The rows are grouped in 3 ways, from coarse to fine. Each group lies inside one group of the grouping before and may be the whole of it. The rows also spread widely along 12 directions, which tell nothing about the answers.
Some rows, each with its group in each grouping after it:
[-35, 4, -4, 47, -9, -1, 20, 36, 34, -44, 35, -6, 5, -8, -31, -6, 0, 28, 24, -6, -16, 8, 21, 45, 8, -44, 23] => dolu J_776 kiza
[-12, -20, -42, 50, -30, 9, 55, 30, -1, -9, -25, 26, 24, 33, -9, 19, -38, 36, 34, 2, 28, -7, -4, 22, 70, -22, 47] => dolu J_776 kub
[8, -26, -6, 18, -24, 1, -20, 22, -25, 11, -2, -11, 27, 73, -16, 3, -17, 13, 52, 27, 7, -24, -12, -17, -2, -20, -14] => dolu J_776 gura
[42, -15, -9, 21, 2, -19, 1, -11, -11, -5, -5, -41, -23, -6, 6, 15, 18, -21, 4, 42, -16, -25, -10, -10, 27, -6, 7] => dolu J_26 Kino
[-11, 17, 20, -38, -4, -19, -44, -27, -20, -3, 13, -21, -5, 5, 12, -35, 8, -70, -7, -15, -4, 12, -10, -41, -64, 29, -3] => zov J_434 rarub
[-6, 12, -2, -19, -24, 12, 3, 49, 5, 3, 4, -25, 4, -22, -10, -2, 28, 11, 17, -2, -10, -24, -31, 10, -45, -9, -27] => zov J_641 boniz
[-38, 38, 38, -27, -19, 2, -5, -2, 28, 7, 10, -35, -14, 2, 1, -31, -9, -26, -56, -17, -6, -4, 6, -12, -55, 28, 13] => zov J_434 lal
[-72, 21, -10, 6, -27, -13, 24, 58, 4, -45, 27, 15, 14, -33, -20, -25, 12, -4, -10, -53, -6, 29, 4, 20, -42, 14, 43] => zov J_496 Luzi
[43, -12, 4, -48, -7, 3, -49, -49, 1, -23, -35, -20, -22, -13, 35, -29, 10, -60, -36, 9, -9, 28, 37, 11, -20, -12, -5] => zov J_496 pazek
[-31, -28, -20, 21, 2, 13, 36, -11, 16, 14, -4, 21, 11, -30, 20, -18, -8, 10, 29, -27, 9, 3, -24, -9, -10, -45, 29] => dolu J_26 dusu
[35, -38, -4, 7, 13, 39, 0, 20, -21, 46, -15, -5, 32, 8, 20, 42, 5, 33, 39, 22, 20, -13, -20, -26, 6, -29, -6] => zov J_641 Fezu
[36, 6, -23, -40, -34, 12, -30, 63, -58, -20, -28, -13, 23, 11, 13, 25, 7, -27, 32, 4, 8, 3, -4, 13, -4, 38, -10] => zov J_496 vure
[13, 0, -19, 6, -7, -14, -21, 13, -20, -1, 34, -45, -9, 27, -7, -3, -8, -44, 43, 22, -4, -56, -37, -16, -24, -4, -15] => dolu J_776 kub
[0, -15, -21, 19, 7, -33, 30, 23, -24, -23, 14, -1, 7, -31, -4, 35, 29, 9, -5, 6, -21, -30, -22, -2, 3, -34, 18] => dolu J_776 kub
[-24, 7, -8, 25, 7, -40, 10, 43, -34, -27, 26, -3, 19, -53, -15, 21, 54, 15, 9, -14, -33, 17, -3, -13, -17, 4, 33] => dolu J_776 kiza
[-7, -2, 10, 17, 58, 21, -37, 12, -37, -6, 64, 7, 46, -8, 2, 19, 8, -25, 97, -20, 15, 40, -17, -36, -15, 2, 13] => zov J_434 lal
[34, -12, -17, -2, 7, 11, -6, 28, -22, -54, 3, 14, 18, 16, 4, 41, -19, -23, 26, 5, 10, 12, 19, 43, 41, -19, 8] => zov J_496 vure
[-33, 0, -24, 2, -69, 5, 8, 33, 14, -9, -34, -19, -2, 29, -2, -49, -18, -10, -11, -10, 20, 11, 15, 6, -19, 28, 37] => zov J_496 vure
[6, -7, 13, 46, 21, 15, 51, 9, 21, 22, 0, -13, 5, 0, -3, 52, -11, 46, -24, 25, 15, -10, 5, -14, 54, -6, 44] => zov J_641 boniz
[41, -26, -17, 32, 39, -19, -4, 12, -41, -49, 18, 5, 20, -53, 15, 62, 26, -1, 20, 11, -15, 40, 42, 11, 55, -30, 44] => dolu J_776 gura
[8, 18, 7, -27, -13, 23, 15, 10, 26, 16, -24, -37, -22, -13, 18, 3, -3, -5, -40, 13, -3, -34, -15, 11, -10, 5, -5] => zov J_496 vure
[2, 42, 35, -5, 41, 15, -22, 40, -34, 19, 46, -19, 25, -1, -2, 56, -2, 1, 33, -2, -11, -18, -17, -17, -13, 28, -15] => dolu J_776 kiza
[31, 21, -9, -25, -8, 7, 15, -24, 8, -30, -40, 4, -25, -16, 30, 8, -24, -42, -46, -4, 9, 17, 20, 31, 49, 23, 31] => zov J_496 pazek
[-31, -41, -14, 52, 2, -1, 23, 20, 7, 27, 30, -25, 15, -7, 5, -4, -3, 20, 28, 0, 9, -23, -17, -38, -32, -36, 39] => dolu J_26 dusu
[-12, -26, -5, -21, -25, -5, -20, -41, 11, -35, -27, 33, 2, -16, 16, -52, 6, -33, -23, -33, 0, 66, 49, 8, -31, -31, 24] => zov J_641 Fezu
[-17, 12, 17, 10, 11, 19, 27, 46, 7, 22, 30, -12, 19, 12, -9, 44, -21, 41, 8, 6, -5, -56, -28, 6, -8, -30, -13] => dolu J_776 gura
[4, 17, 44, -25, 11, 34, -31, 49, -23, -9, 18, 5, 49, 45, -7, 44, -21, 10, 21, -8, 10, 14, 19, 12, -11, 0, -17] => zov J_434 lal
[-52, 12, 28, 31, 7, 20, 39, 37, 40, -3, 37, 14, 20, 45, -41, 12, -22, 48, 12, -6, 5, -22, -23, 12, -1, -27, 3] => zov J_496 pazek
[24, 0, 4, -37, 26, -16, -10, -42, -43, -22, -7, 58, 13, 46, -1, 16, -10, -51, 24, -7, 3, -10, -55, -17, 15, 2, -26] => zov J_496 pazek

New rows. What belongs after each?
[2, 12, 45, -36, 12, -26, -24, -14, -32, -9, 15, 5, 15, 61, -14, 19, -9, -38, -29, 2, -7, -16, -13, -35, -28, 18, -14] => zov J_434 lal
[-12, 37, 15, -69, -21, 14, -23, 49, -43, -13, -10, 26, 35, -1, 6, 20, -6, -12, 5, -39, -15, -8, -9, 29, -49, 3, -41] => dolu J_776 kub
[6, -6, 14, -12, 39, 15, -15, 1, -27, 37, 25, -20, 15, -46, 41, 29, 3, -20, 10, -14, 0, -11, -15, -41, -44, -3, 9] => dolu J_26 dusu
[-8, 38, 14, 5, 21, -20, 13, -19, 20, -61, 41, 20, -18, 16, -34, 8, -17, -28, 17, -3, -27, -20, -19, 45, 32, -24, -20] => dolu J_776 kiza
[12, 9, -7, 29, 36, 16, -13, -21, 14, -16, 41, -17, -10, -10, 5, 2, -21, -31, 61, 8, 0, -1, -8, 15, 29, -20, 7] => dolu J_776 kiza
[2, 29, -1, -34, -7, -7, -31, -37, -17, -17, -3, 24, -4, 42, -8, -33, -21, -57, 53, -14, -9, -8, -42, 3, -7, 12, -40] => dolu J_776 kiza
[30, -53, -35, 33, -28, -14, 18, 54, -22, -21, -4, -32, 16, 19, 1, 36, 8, 14, 8, 36, 14, -24, 8, 5, 16, -36, 32] => zov J_434 rarub
[-23, -3, 24, -15, -8, 13, -6, -8, 12, 35, 1, 2, 10, 53, -8, -14, -25, 13, 5, -1, -6, -47, -31, -12, -47, -35, -36] => dolu J_776 kiza
[-12, 23, 38, -21, -34, 22, 14, 17, 6, 15, -54, 17, 20, 48, -20, 3, 4, 49, -6, 6, -2, 5, -19, 6, 15, 3, -25] => zov J_434 rarub
[-23, 16, 9, 2, 25, 17, 24, 68, -6, -25, 68, 5, 26, 20, -9, 60, -48, -14, -4, -22, 15, -41, -10, 27, -16, -9, 13] => zov J_496 Luzi
[6, -2, -19, -21, -43, -15, 21, 50, -12, -43, -16, -5, 7, -5, 0, 13, 5, -11, -27, -8, -1, -9, 4, 35, -6, -7, 18] => zov J_434 lal
[-33, -22, 8, 7, 6, 23, 0, 27, -11, 4, -11, 34, 48, -5, 2, 6, 13, 39, 18, -26, 7, 46, 13, -12, -18, -26, 25] => zov J_496 vure
[-7, 16, -14, -18, -3, 5, -7, -36, -2, 1, -12, 7, -10, -27, 24, -34, -10, -40, 25, -21, 0, 13, -20, -7, -7, 6, 6] => dolu J_776 gura
[27, -6, -17, 25, -18, -10, 21, -9, 14, -5, 4, -39, -29, 41, 0, 10, -38, -38, -24, 33, 22, -37, 3, -8, 36, 21, 34] => zov J_641 Fezu
[-26, 51, 30, 0, -13, 41, -2, -1, 13, 52, -24, -13, 8, 28, -8, -19, -17, 30, 40, 0, 4, 5, -30, -23, 14, 43, -15] => dolu J_776 gura
[-4, 17, 10, -51, -41, -42, 28, 8, -5, -68, -37, 49, -8, -5, -22, 7, 25, -9, -71, -20, -35, 4, 6, 48, -5, -14, -16] => zov J_641 Fezu
[15, 12, 19, 1, -2, -1, -1, -1, -6, 25, -16, -30, -11, -2, -8, 1, 34, 12, 22, 31, -26, -25, -44, -21, 1, 6, -26] => dolu J_26 Kino
[6, -8, 22, 13, 35, 25, 5, 4, -8, 24, -12, 4, 23, 0, -4, 34, 29, 43, 26, 20, -3, 10, -25, -26, 23, -12, -4] => zov J_496 vure
[-1, -11, -14, 14, -47, -29, 3, 15, 7, -10, 4, -54, -26, 15, -7, -30, 1, -32, -16, 22, -11, -39, -2, -4, -32, 0, 14] => dolu J_26 Kino
[-31, 21, 11, 23, 1, 1, 13, -12, -7, 35, -16, 2, 9, 6, -19, -16, 30, 34, 46, 5, -10, 4, -53, -46, 15, 19, 0] => dolu J_776 kub
[-5, 20, 42, -16, 35, 4, -50, -21, 1, -18, 36, -23, -3, -17, -2, -11, 23, -37, -5, -5, -22, 35, 19, -14, -37, 9, -4] => zov J_496 Luzi
[7, 11, 26, -15, 9, 45, -13, 35, 4, 2, 33, -9, 21, 41, 15, 44, -76, -17, 12, -9, 18, -32, 20, 33, -11, -19, -12] => dolu J_26 dusu
[-9, -33, 15, 18, 31, 8, -2, 14, 1, -3, 28, 13, 33, -18, -18, 18, 44, 42, 42, 1, -16, 12, -16, -12, -28, -69, -18] => zov J_641 boniz
[-55, -6, -7, 42, -12, -17, 50, 11, 24, 7, 3, 0, -1, -50, -19, -27, 50, 39, -5, -16, -11, 20, -22, -33, -17, -5, 46] => zov J_641 Fezu
[2, -12, -1, 31, 20, -9, 44, 27, -7, 2, 23, -11, 5, 29, -13, 55, -14, 8, -19, 24, 10, -53, -34, -15, 30, 0, 29] => zov J_496 Luzi
[-33, -3, 33, -1, -14, 13, -18, -15, 1, 25, -28, 19, 26, 15, -6, -30, 20, 27, -1, -18, 2, 61, 22, -42, -26, 13, 16] => zov J_641 Fezu
[19, -21, 20, -13, 18, 8, -7, -42, 4, 29, -12, 9, 5, 43, 8, 10, -18, 4, 1, 20, -7, -43, -27, -11, -7, -53, -34] => dolu J_776 kiza
[-9, -46, -13, 43, 6, -14, 18, -17, 21, -36, 17, 5, 0, 36, -9, -4, -23, -10, -9, 13, 12, 1, 21, 2, 20, -47, 46] => zov J_496 vure
[11, 37, 14, -31, -8, 65, -23, 19, 10, -4, -26, 7, 15, 6, 12, -3, -23, -2, 42, -14, 15, 36, 7, 42, 20, 16, -19] => zov J_496 pazek
[-19, 4, -14, 22, -4, -11, 17, 67, -27, -1, 33, -22, 21, -20, 7, 40, -8, 5, -8, -15, 3, -17, 12, -7, -21, 14, 48] => dolu J_776 kiza
[38, 9, -14, -4, -34, -16, -6, 14, 5, -51, -13, -45, -26, -1, -1, 1, 9, -39, -13, 28, -7, 0, 20, 35, 24, 5, 7] => zov J_434 rarub
[-10, 12, 16, -42, -34, 38, 24, 64, -4, 16, -42, 12, 27, 18, 7, 33, -18, 38, -39, -13, 8, -22, -7, 32, -15, 0, -11] => zov J_496 Luzi
[-8, -1, 1, 25, -28, -45, 10, -22, -9, -24, -6, -12, -14, 48, -12, -13, -25, -37, -30, 11, 1, -1, 17, -28, 23, 34, 47] => dolu J_26 dusu
[15, -1, -10, -36, -28, -5, -19, 23, -45, -13, -23, 6, 24, 29, 6, 3, 1, -32, 21, -7, 10, 4, -19, -10, -13, 22, -3] => zov J_434 lal
